Each new row is followed by what is left after taking away its nearest point in the smallest flat space through zero that holds the last named rows.
(in the rows, 128 means zero)

Q_550 (6 x 16):
[[125 136 111 110 136 188 148 153 124 100 175 184 169  90 182  81]
 [ 97 119 142 177 142 132 142 131 124  96 127 120  94 152 159  93]
 [138 176 110 110 115 103 166 194 132 152 137 143 140 140 159 128]
 [106  97 165 130 148 177 139 219 126  87  95 126  87 147 125 112]
 [136 133 125 118 153 142 198 149 107 142 127  92 109 116 139  81]
 [ 63 131 151 145 149 154 189 131  82 115 195 169 163 122 127 132]]
New rows:
[112 114 101 128 107 141 111 109 147 203 105 138 128  70 116 132] | [ 87 115 114 152 112 141 124 135 143 186 107 144 113  91 131 124]
[ 91 164  71  85 100 129 128 143 134 113 134  93  99 163 129  66] | [ 76 149  84  82  99 137 111 124 126 110 144 106 115 158  98  97]
[103 162 159 112 118 160 128 150 141 116 166 132 125 123 135 131] | [118 159 153 115 116 144 119 123 146 127 151 107 112 124 128 129]
[134 123  93 113 156 104 131 123 131  98 164 121 150 170 152 138] | [139 108 101 103 162 116 129 129 129  97 150 109 141 166 134 141]
[125 165 136 121  81 168 150 126 123 159  98 111 177 134 108 120] | [114 157 141 144  82 169 135 118 129 140  94 113 164 145 120 112]
[114 163 181 159 167 164 164 107 161 155 159 146  78 123 137 117] | [138 166 172 136 152 158 132 113 178 165 144 152  87 119 126 138]

Q_897:
[[118 175 155 143 140  92 120 160 126 154 140 184 114 122 156 105]
 [155 100 164  73 108 125 151 133 105 159 113 146 135  44 164 127]
 [137 146 167 107 134 113 110 155  95 126 102 128 125 140 168 123]
 [150 169 161 147 147 136 144 110 121 119 130 182 113 113 153 104]
 [137 181 127 119 107  88 172  66 157 162 139 178 120  58  93 127]
 [159 133 190 124 108  88 109 149 138 132 139 167 162 112  83 112]]
New rows:
[110 107  85 138 125  86 149 110 109 106 150 122  91  95 138 117] | [128 106 117 139 125  83 131 123 101  88 144 123 105 114 130 111]
[132 166  84 110 105 143 148 108 117 124 139 158 149 115  90 131] | [130 150  97 107 113 149 129 144 100 120 133 151 151 132 117 127]
[120 129  75 113 112 132 104 111 197 133 148 121 120 134 133 128] | [145 133 117 102 116 134  97 121 175 121 133 132 126 132 153 118]
[107 196 184 108 167 133 102 116 204 141 140 127 174 146 125 148] | [104 155 165  98 168 165 114 120 197 145 140 111 171 126 149 154]
[115 130 114 138 137 112 134 111 108 121 116 147  90 140 117 146] | [124 107 127 132 131 115 129 126 106 122 119 148 102 131 113 143]

Q_377 (6 x 16):
[[201 153 176 153 194 150 110 136 137 121 116 126 177  79 166 140]
 [219 123  95 114 126 149 135 111 143 146 124 134 157 138 156 149]
 [121 124 161 152  58  98 134  92 152 106 129 110 157 122  87 100]
 [165 114 137 117 123 136  98 144  81 151 122 154 124 115 108 135]
 [120 111 131 136 145 191 103 120  96 131 139 127 135 111 114 148]
 [ 79 132 163 111 184 142 139 135 103 121 163 134 124 128 127  80]]
New rows:
[ 83 134 110  73 135 175 188 120 123 150  97 106 138 148 104 127] | [117 146 139  91 129 147 169 135 124 149  73 111 148 121 103 135]
[138 166 155 174 132 131 124 137 120 136 113  49 120  85 101 146] | [146 155 124 133 132 129 148 133 110 154 134  65 108 122 106 123]
[ 93  70 105 126 116 117  77 158 146 168 161  71 132 117 147 131] | [120  76 121 121 125 106  82 157 149 169 164  76 147 114 153 114]
[127 141  53 113 122 171 135 131 164 122 116 154 127 166 147  74] | [126 147 100 140 119 158 104 146 146 115  99 156 133 128 126  77]
[ 93 209 127 151 138 150  83 109 141 151 144 126 165 112 149 125] | [109 199 110 129 113 130  86 113 128 167 144 142 152 131 139 117]
[136 133 153 177 109 159 150 103 134 131 133 126  77 161 158 111] | [146 133 160 175 112 152 140 115 121 137 127 135  73 155 155 113]

Q_207, 6 rows:
[[146 142 120 148 162 135 148  78 108 154 138 159 142 120 120  94]
 [ 83  80 109 170 130  97 193 144 113 136 108 139 143  93 144 187]
 [108 107 151 133 158 128 141 113 108 159 125 133 116  65 133 137]
 [112 125 138 113 136 113 123 100 118 188 124 105 128  36 114 148]
 [ 51 111 169 199 166 121 180  61 141 170 150 176 144  73  90 151]
 [127 135 164 119 172  93 160 116  94 144  85 127  83 106 159 126]]
New rows:
[137 142 114 135 111 154 124 144  73 109  87 124  91 137 117 151] | [124 147 120 147 110 160 120 123  87 120 103 132 103 128  96 150]
[132 110 138 150 119 129 139 121 123  95 175 128 122  62 125 150] | [153 139 133 140 116 112 140 116 124  85 160 123 115 100 129 135]
[168 138 127 124 135 130 123 152 107 148 122 137  86 136  70 145] | [156 128 125 137 133 132 131 154 111 144 127 144  93 136  68 153]
[103  80 122 114 142 132 129 147 137 117 177 122 124 132 137 160] | [125 115 119 105 149 113 133 118 132 132 165 119 121 144 133 141]
[116  98 127 120  68 158 134 118 136 142 132 140 121 101 113 130] | [130 114 132 118  81 144 147 113 126 135 115 145 107 126 126 116]
[191 101 137 141 138  95 116 158  71 125 152  97 112 145 164 138] | [160 114 153 161 129  95 112 129 103 136 172 105 126 142 128 146]

Q_713:
[[142 148 140 135 173 100  99 168 160 151 121 168 153 163  94 123]
 [169 159 140 123  79 201  91 112 105 153 106 138 103 154 108 167]
 [127  96 139 130 190 130  82 122 160 152 185 102  96 108  87 170]
 [172 222  90 102 112 179 149 117 144 164 112 168 135 130  64 136]
 [187 134  34 149 199 125 110 141  76 105 148 141 173 138 111 131]
 [146 113 131  84 130 134 101 139 140 160  91 139  87 158 145 170]]
New rows:
[146 118 119  99  81 147 125 122  80 118 120 111 164 108 135  78] | [141 110 134  87 117 130 106 135 118 142 130 116 150 111 115  93]
[123 180 120 139 151 106  99 141 117 113 105 136 164 124 142 125] | [112 166 131 126 139 119 100 124 125 120 113 116 135 107 146 142]
[136 142 141 101 119 134 134 144 124 145 171  78 117 130 139 135] | [142 149 137 107 122 124 134 157 119 141 160  92 134 144 142 123]

Q_296 (6 x 16):
[[134  75 129 120 111 116 143 108 137 118  46 136 153 123 107 136]
 [206 159 165  88  70 133 143 149 160 122  98 142  94 119  95  75]
 [184 108 117 103  74  81 146 141 123 144 154 160 142 181 110  95]
 [153 132 166 118  83 160 135 139  97 119  84 119 101 174 110 169]
 [141 123 156 127  99 156 127 139 111 159 123 100 124 142 107 157]
 [161 145 142 107  69 130 118 162  97 179 143 103 184 138 159  83]]
New rows:
[152 131 106 137  93 130 125 105  72 138 143 126 128 194 130  63] | [127 124 111 151 130 150 123  88 102 133 122 112 111 145 111  80]
[107 137 124 138 137 177 101 133  77 121 143 124 148 126 143  75] | [122 109 124 136 134 165 116 121  98 118 134 139 127 132 101  88]
[105 126 110 125 146 123 136 117 122 149 120 127 137 134 111 132] | [117 144 118 118 136 128 136 125 122 142 118 129 128 136 115 121]
[129 136 129 121 130 131 138  65 159 164 121 124 115 103 121 128] | [128 147 126 119 120 128 136  72 133 153 125 131 120 134 144 131]
[146 138 140 120 142 111 158 137 144  99 136 164 159  94 129 137] | [142 137 149 125 134 125 154 142 127 113 142 149 160 107 128 159]

Q_16 (6 x 16):
[[148 165 167 154 119 185 145  92  86 152 135 102  92  88 121 110]
 [ 96 145 132 131  93 131 125 147 150  83 150 127 115 128 148 180]
 [109 146 202 135 104 146 138 123  92 181 135  93 103 121 149 138]
 [139 125 127 190 118 134 122 131 144 104 186 107 145 109  78 183]
 [178 180 165 129 131 110 109 109 168 164 150  97 114 120  84 114]
 [104 166 141  96 133 101  72 152  91 170 197 102 163 135 112 158]]
New rows:
[111 121 117 179 112 152 161 111 129  65 164 126 132 155 123 118] | [114 136 135 140 123 126 144 114 125 109 156 120 136 171 129  93]
[158 159 100 142 146 151 130 150 149 137 115 107 135 144 105  60] | [119 145 115 148 125 151 133 170 138 130 126 102 137 151 128  98]
[124 158 128 184 170 126 147 119 126  62 165 130 121  82 126 145] | [115 145 148 148 179  95 143 128 123 107 137 131 127 110 148 120]
[140 101 193 149 132 158 134 104 133 113 113 148 124  68 152  83] | [125 108 172 125 137 127 102 127 141 107 142 151 151  83 145 104]

Q_595, 6 rows:
[[108 131 140 136  72  80  99 107  86 148 145 149 143 141 124  85]
 [118 116 114 115 117 141 110 160 152  89 113 132 171 133 169 126]
 [ 93  64 167  84 104  67 148 130  89 121 147 104 169 101 149 162]
 [139  78 165  77 128  94  96 101 112 165 110  76 163 138 120  93]
 [111  92 148 121 125 106 155 129 157 116 110  97 139  75 123  95]
 [ 88 119 129 142 164 105 107  96 125 161 121 106 123  97 119 104]]
New rows:
[120 130 126 128 130  62 112 118 169 123 146 170 102 127 114 123] | [137 122 127 110 142  77 110 126 176 120 139 159 109 140 120 138]
[169  63 129 194 116 141 138 125  74 135 130 128 159 116  95 148] | [161  70 115 202 128 154 122 130  92 128 119 129 166 115 106 137]
[137  91 139 135 125 155 115 119 118 120 133 130 158 125 136 140] | [137 103 137 151 125 155 122 113 120 125 135 136 142 118 124 131]
[130 113 132 159 140 186 148 113 111  92 132 130 138 117  89 111] | [121 104 135 148 136 174 131 109  93  98 137 129 154 128  99 117]
[137 154 124 122  95 151 132  87  92 151 164 121 133 121 137 119] | [132 144 119 118 112 163 137  99 117 135 151 109 142 105 149 122]
[167 115 120 119 143 146 113 138 133  93 143 115 116 134 104  77] | [137 112 118 124 148 129 114 136 110  94 161 124 117 125 115 107]

Q_635:
[[ 95 122 169 153 124 136 131 152 106 143  97 138 188 125 132 130]
 [118 128 130 102 157 134 177 158 134 118 102 132 182 108 126  94]
 [200  97  90 157 134  86 169 115  94 194 128 159 105 104 139 136]
 [143 141 166 155 143 115 121 123 123 100 141 125 173 137 102 133]
 [ 76  98 150 113  72  92 127 164 116 154 117 147  97 164  97 136]
 [124 147 166 135  77 127 106 100 140  97 176  83 173 119 150 123]]
New rows:
[ 95 112 123 143 153 128 124 131 154  98 133 176 125  74 112 136] | [100 108 125 146 129 118 123 123 151 106 147 169 123  71 121 137]
[ 85 156  72 129 151 129 104 163 122 129 115 116 132 111 140 122] | [108 152  86 143 134  97 108 154 115 129 139 115 139 116 126 126]
[116 121 116 114 120  65 115 146 123 181 156  71 131 137 122  97] | [115 135 114 128 162  97  97 143 124 169 137  76 136 137 124 106]
[142 125 118  95 124 106 184  74 152 113 123 110  90 132 119 170] | [117 127 143 118 127 125 171  84 139 120 100 115 124 131 128 178]
[159 129 161 153 126 144  99 119 151 122 137  94 114 126 117 160] | [146 116 149 129 126 139 132 143 151 137 117 104 118 117 119 142]
[181 141 155 147 160 135 122 108 155 119 138 124 130 122 128 142] | [142 125 155 124 130 133 132 132 154 138 122 129 120 126 133 134]

Q_907:
[[171 141 138  97  95  76 153 122 222 129  83 129 117 102 141 181]
 [128 116 155  94 134  34 117 117 188 171  61 170 108 162  99 155]
 [123 143 122 144 130  39 118  79 212 156 107 143 151 136  84 190]
 [160 121  97 163 123 109 184 125 191 129 100 125 138 127  78 174]
 [ 99 122 141 131 132 104 136 115 193 111 131 134  76 109  89 159]
 [165 145 122 115  96  87 177  72 222 184 114 187 116 137 134 167]]
New rows:
[ 72 155  74  93 144 155 141 156 143 110 133 120  97 155 116 140] | [ 90 165  71  86 136 141 134 149 140 125 124 121 125 161 134 143]
[177 155 182 160 150 128 110 129 144 154 147 137 126 122 115 128] | [177 149 183 159 153 136 111 142 135 145 143 130 121 120 113 123]
[119 120 135 132 124 120 133 142 138 109 136 161 106  90 126  73] | [131 127 123 143 124 106 129 137 137 116 128 153 140  96 124  83]

Q_3 (6 x 16):
[[120 137  95 113 119 160 121 140 135 162 129 156 122 126 130 112]
 [202  89 114  97 136 128 122 111 143 127 184 148  93 103 154 118]
 [119  96 150 112  78 150 114 107 102 144 125 178 106 134 123  71]
 [114 153 141 125 130 167 130 118 137 116 140 119 156  92 136 106]
 [116 175  82 148  65 143  81  90  97 164 125  97 116  70  96 101]
 [156 151  89 155 133 146 112 132  81 171  83 139 103 125 102  99]]
New rows:
[150 113 128 128 135 112 144 101 144 148 116 176 119  90 159 133] | [124 129 132 140 130 106 144 103 141 145 101 160 132  94 150 143]
[151 128 144 118 108 110 110 129 124 187 148 113 133 132 116 116] | [143 133 158 120 127 117 123 138 131 175 142 111 149 137 121 120]
[136 132 109 140 128 125 140 158 111 113 194 133 194 151 136 120] | [140 129 106 150 114 117 131 151  91 122 180 135 181 155 124 111]
[108 160 130 112 138  91 104 123 126 130  97 131 113 165  95 117] | [126 158 133  98 148 109 107 116 142 120 125 132 118 141 112 109]
[130 148 108 121 133 132 127 194 105 148 115 117 125 129 151 131] | [130 131 136 116 114 122 124 172 103 128 132 112 124 119 154 123]
[122 126 122 123 120 135 126 105 109 131 137 145  97 126 146 163] | [117 136 131 129 132 144 133 109 107 125 128 141 109 124 146 160]

Q_404 (6 x 16):
[[102  94 150 184  93 177 141 157 146 141 167 123 120 148 102  87]
 [166 165 101 136 119 105 105 145 109 191 134 121 100 125 134 126]
 [129 151 138 107  88 110 178 134  80  95  75 107 114 133 134 133]
 [168 139  79 121 120 147 148 135 104 152 111  99 142  91  90 104]
 [157 102  93 123 136 104 144 169  96 159 112  96 137  98 115 127]
 [163 104 126 125 117 135 170 192 108 167 103  87 182 147 128  96]]
New rows:
[182 127 118 179 137 128 101 170 105 107 132 118 118 118 132 121] | [172 135 132 167 141 136 103 149 116  80 125 128 129 127 138 125]
[135 171 127 151 131 133 134 119 122 131 112 134  62 124 119 150] | [137 135 134 143 155 143 142 136 139 130 111 128 111 132 122 143]
[104 114 103 127 136  91  71 127 125 127 113 136 140 108  95 134] | [105 130 123 130 111 109  89 133 124 126 104 132 149 136 101 116]
